There are 8 hidden switches. A switch that is on adds its own fixed numbers to the row, and there is some noise. The rows also spread widely along 10 directions, which tell nothing about the answers.
In the rows, zero is written as 128.
Known rows, each followed by its switches (1 for on, 0 for off):
[131 128 114  98 144 129 185  82 119 129 146 191 105 147 151 126 127 148
 102 129  56  94 137 139  76 124  67 148 155 145  73 146 102]	1 1 1 0 1 0 1 0
[122 142 152 137 111 151 138 115 130 121 141 110 140 119  91 185  91 114
 131 107 134 186  63 135 127 130 163  91 114 124 135 129 156]	0 1 0 0 1 0 1 0
[103 145 169 113  87 150 155 125 177 163 133 146 157 131 135 176  75 132
 108 142  99 206 110 173  97 172  94  77 130 126 120 154 130]	1 1 0 1 1 0 0 0
[131 124 133 127  92 117 121 180 131 124  96 148 134 124 118 155 133 124
 124 144 132 137 122 119 154 154 109 135 112 144 127 106 131]	0 0 1 0 1 0 1 0
[121 122 116 132 140  83 121  89 163 152 173 179 116 171 111  71  93 162
 123 121  81 141 158 153  68 152  54 149  97 142  59 156 142]	1 0 0 1 0 1 0 0
[106 147 133 126 107 126 170 105 159 153 141 139 161 150 121 133  93 152
 102 133  70 153  82 149  87 148  90 121 100 152 111 140 112]	1 1 0 0 1 0 0 1
[116 123 142 155 122 142 121 183 194  89  85 186 149 155 180 138 129 119
 140 142 150 174 111 125 118 152  82 171  76 142 146 111 115]	1 1 0 0 1 0 1 1
[173 150 110 142 152 128 126 132 115 104 138 154 113 143 120 140 114 125
 129  93 125 145 130 132 139 111 110 168 133 117  92 120 150]	0 0 0 0 1 0 0 1
[141 149 104 121 122 126 154 133 134 139 135  84 131 124 121 134 115 137
 120 137 102 130 113 146 131 133 113 137 134 137 104 119 129]	1 0 0 0 0 0 0 1
[109 113  81 156 174 145 138 136 180  84 160 120  99 143 140 134 141 107
 141 115 145 130 123 133 104 108 118 213 104 136 135  96 133]	0 0 0 0 0 0 0 0
[145 134 133 106 120 157 152 156 150 107  87 123 125 134 185 154 131 120
 129 146 148 153 139 150 137 127 114 119 158 127 125 121 100]	1 0 0 1 0 0 0 0
[155 124 162 116 112  91  77 140  78 106 103 145 110 140 106 112 129 101
 177 111 195 158 152 114 155 146 126  90 126 104  97 143 188]	0 0 0 0 1 0 0 0
[ 88 117 105 124 115 146 158 175 187 136 117 131 120 119 175 170 133 109
 121 160 124 150 130 167 122 159  95 157 124 151 149 106 111]	0 0 0 0 1 0 1 0
[162 118  94 138 117  68 153 146 122 123 126 157 103 119 125 161 125 147
 118 121  83 121 119 117 144 137  91 158 108 143  99 119 152]	1 0 0 0 1 0 1 0
[122 153 130 113 136 164 149 108 139 127 139 128 120 134 143 147 111 126
 128 117 125 155 117 159 108 118 119 108 153 128 104 125 115]	0 1 0 0 1 0 1 0
[141 136 135 115 122 132 149  97 142 100 100 141 142 166 148 113 111 144
 131 117 136 151 104 131 102 131 121 107 114 143 113 131 111]	1 1 1 0 1 0 0 0
[109 161 105 139 143 167 141  89 217 134 156  94 143 160 135 129  69 144
 117 114 126 204  96 194  80 141 120 109 115 141 112 119 114]	1 1 0 0 1 1 1 0
[ 97 128 163 118 110 183 102 175 140 110 118 101 155 136  95 123 137  90
 140 170 195 136 120 118 151 134 130 115 127 126 143 110 122]	1 0 1 0 0 0 0 0
[132 151 146 107  95 157 157 152 129 131  98 117 153 134 148 154 109 122
 121 152 123 150 107 149 140 135 110 104 144 140 129 132  97]	1 0 0 1 1 0 0 1
[133 142 101 125 143 176 143 159 130 108 112  88 111 120 155 167 142  96
 142 145 150 126 124 142 150 103 132 159 165 133 131 100 113]	0 0 0 1 0 0 1 1
[133 155  61 151 134 151 120 176 118 147 159  30 118  93  65 162 145 120
 118 145 115  87 111 138 195 104 124 177 148 148 110  57 142]	0 0 0 0 0 0 1 1
[143 162  96 139 142 121 100 125 160 144 161 110 134 147  86  82 100 160
 120 120 114 133 155 160 128 133  86 135 115 138  68  95 128]	1 0 0 0 0 0 1 0
[117 145 126 126 124 152 113 147 125 142 141 126 127 139 109 135 130 119
 127 146 132 127 147 157 154 120  72 130 149 134  98 108 122]	0 1 0 1 1 0 0 0
[108 125  82 152 171 141 136  84 141  90 184 128 112 160  63 102 121 119
 120 114 122  99  96 110  95 103 121 187 100 151 117 117 135]	1 0 1 0 1 0 1 0

New rows. What belongs after each?
[ 92 150 145  98 107 207 139 173 205 136 111 108 170 147 163 122 118 126
 102 160 147 161 135 179 113 140 112 114 139 145 141  97  61]	0 0 1 0 0 0 0 0
[108 147 109 150 120 137 124 161 211 130 129 162 158 156 134 104 107 159
 100 142 110 150 130 150 117 149  72 159  81 160 116  94  90]	1 0 0 0 1 0 1 0
[111 113 122 119 129 136 171  97 127 100 121 138 128 153 135 122 128 124
 116 124 124 120  80 114  94 113 150 141 106 149 146 133 101]	0 0 1 0 1 0 0 0
[128 133 123 121 121 122 140 122 136 123 115 138 123 154 148 131 114 131
 128 127 127 148 125 148 118 129 108 122 128 143 119 133 118]	0 0 0 1 1 0 0 0
[ 77 119 133 109 112 166 143 149 162 125 118  84 152 141 122 108 135 113
 126 171 160 125 102 133 117 137 133 118 116 153 152 116  97]	1 0 1 0 0 0 0 0
[119 128 107 138 148 149 151 121 158 109 145 129 114 139 136 137 126 125
 124 140 121 130 116 133 107 114 109 167 122 147 121 120 114]	1 0 0 1 0 0 1 0
[137 139 113 144 115 114 122 130 138 116 100 122 125 150 137 126 111 126
 144 116 138 158 106 137 118 139 126 128 101 147 125 122 136]	0 0 0 1 1 0 1 1
[112 143  39 137 150 126 173 118 148 133 157  73 113 137 118 118 138 140
 110 148  86  79 104 154 117 114  99 183 128 178 108  94  98]	1 0 0 0 1 0 1 1
[139 123 153 118  99 117 119 158 121 133 102 142 136 128 123 143 129 132
 136 132 127 146 130 124 142 141 108 114 119 125 106 119 140]	0 1 1 0 0 0 0 0
[160 122 145 135 117  97 121 130 142  99 106 144 127 139 130 133 110 130
 149 103 149 177 117 113 126 144 136 116  94 119 121 136 168]	1 0 0 0 0 0 0 0
[130 134 126 118 126 132 131 129 159 122 109 149 127 157 167 124 121 137
 128 121 131 161 140 159 105 146  94 122 124 137 104 118 121]	0 1 1 0 1 0 0 0
[107 111 138 153 145 147 132 109 114  91 157 171 122 143  86 123 146 119
 131 144 116  85  90  75 118  88 101 172 106 147 114 135 130]	1 1 0 1 0 0 1 0
[116 134 129 144 107 145 142 142 146 115 135 121 141 125  91 172 108 119
 119 143 128 152  82 120 138 124 126 137 113 146 137 123 133]	1 0 0 1 1 0 1 0
[113 119 115 120 128 142 159 116 133 122 140 124 114 126 134 164 125 112
 134 141 125 137  97 145 118 128 117 122 143 135 119 141 133]	1 1 0 0 1 1 1 0
[142 129  89 140 131  95 139 117 177 122 138 121 127 160 118 101 110 167
 112 117  96 135 130 146 100 144  94 159  85 157 100 105 130]	1 0 1 0 0 0 0 0
[172 139  63 150 147  90 180  81 118 115 156  95 121 144  86 128 103 168
  98  96  55  99  68 113 110  99 139 178  94 160 101 112 133]	1 0 1 0 0 0 0 1
[140 156 169 128 100 157 136 130 150 142 137 155 162 145 107 161  88 137
 117 127 100 182 117 139 106 156  93 120 129 119  98 143 145]	1 1 1 1 0 0 0 1
[ 99 124 162  97  99 137 154 142 137 148 131 142 133 118 140 148 121 120
 120 150 117 145 125 142 109 146 116 110 138 123 124 150 124]	0 0 0 0 0 0 0 0
[122 118 112 104 119  88 149 124 129 144 133 145 104 133 146 119 130 131
 133 140 108 120 156 152 114 160  70 128 139 138  91 144 139]	1 0 0 0 1 0 0 0
[142 146 137 137 113 152 121 152 163 117 121 127 148 137 127 159 106 133
 125 114 143 180 103 145 150 128 123 122 115 128 122 103 135]	0 1 0 0 1 0 0 0
[ 79 121 109 151 140 146 113 146 222 127 155 152 133 158 143 114 116 117
 119 132 137 169 142 168  92 152  75 182  84 145 133 110 116]	0 0 0 0 1 0 0 0
[110 132 122 132 116 150 123 159 132 120 120  99 142 128 111 123 146 128
 134 164 142 107 103 117 157 117 112 132 119 149 124 100 112]	1 1 0 0 0 0 1 0
[ 81 121 136 124 110 193 153 160 142 109 133 124 139 122  96 175 141  86
 112 182 144 113  90 121 138 123 116 153 135 150 162 120 103]	1 0 1 1 1 0 1 0
[120 124 110 136 120 107 149 121 123 105 122 145 132 147 112 105 138 145
 115 140 114  96  89  98 130 117 116 142  96 166 126 121 104]	1 0 0 0 1 0 1 0
[170 150  96 138 157 108 112  89 148 108 134 143 113 175 114  93 101 156
 135  93 122 156 143 146 103 132  92 140 113 133  64 110 146]	1 1 1 0 1 0 1 0
[126 128 132 129  88  83 141 126 116 144 108 131 149 145 113 109 112 149
 120 130  96 125  82 121 124 143 118 113  81 160 125 133 122]	0 0 0 0 1 0 0 1
[112 148  95  98 142 130 147 108 112 178 189 127  96 123 111 131 127 122
 125 145  74 103 180 180 111 157  31 148 184 117  49 139 151]	1 1 0 0 1 0 0 1
[139 153 109 108 170 176 118 105 103  94 145  97 110 154 108  72 144 116
 143 135 171  90 146 127 136  84 125 131 173 126  79 115 105]	1 0 0 0 0 0 1 0
[116 121 126 115 110 107 130 137 156 130 128 114 110 129 135 151 112 109
 154 129 152 180 135 154 117 176 112 113 122 122 126 141 169]	1 0 0 0 1 0 0 0
[112 168 121 140 134 214 145 137 179 130 168  98 139 118 104 206  96 110
 113 139 124 175  97 171 134 118 112 138 156 128 123 105 121]	1 1 0 1 1 0 1 0
[ 87 135 175 118 129 202 163 136 149 118 156 210 141 125 143 178 124 106
  98 141 105 142  99 128 100 115  97 142 148 120 130 144 100]	0 1 0 0 1 0 1 0
[ 87 132 114 113 151 157  96  96 141 124 154 107 103 172 112  68 121 100
 160 149 193 132 158 167 102 134  98 114 153 131  93 137 122]	1 0 0 1 1 1 1 0
[114 120 115 123 128 127 120 127 125 122 123 124 105 148 142 130 145 107
 151 136 151 127 134 142 129 125  94 130 133 143 113 120 130]	0 1 0 1 1 0 0 0
[112 130 138 119 146 136 140  87 101 135 188 198 103 143  99 122 120 125
 119 118  89 105 138 130  93 121  74 143 150 122  71 157 143]	0 1 0 0 1 0 1 0
[113 144 125 139 150 175 142 110 162  97 151 125 138 154 130 136 106 106
 137 121 144 159  91 144 101 121 122 152 119 125 128 125 124]	1 1 0 0 1 0 0 1
[ 99 127 135 109 120 147 138 122 148 117 115 139 133 160 144 102 117 122
 128 136 146 141 118 140  91 143 123 119 123 145 128 130 101]	0 0 1 0 1 0 1 0
[113 129 134 124 109 103 146  82 125 134 132 111 144 156  98  98 105 151
 124 123 109 133  71 126 106 131 127  86  87 161 114 140 124]	1 1 0 0 1 0 0 0
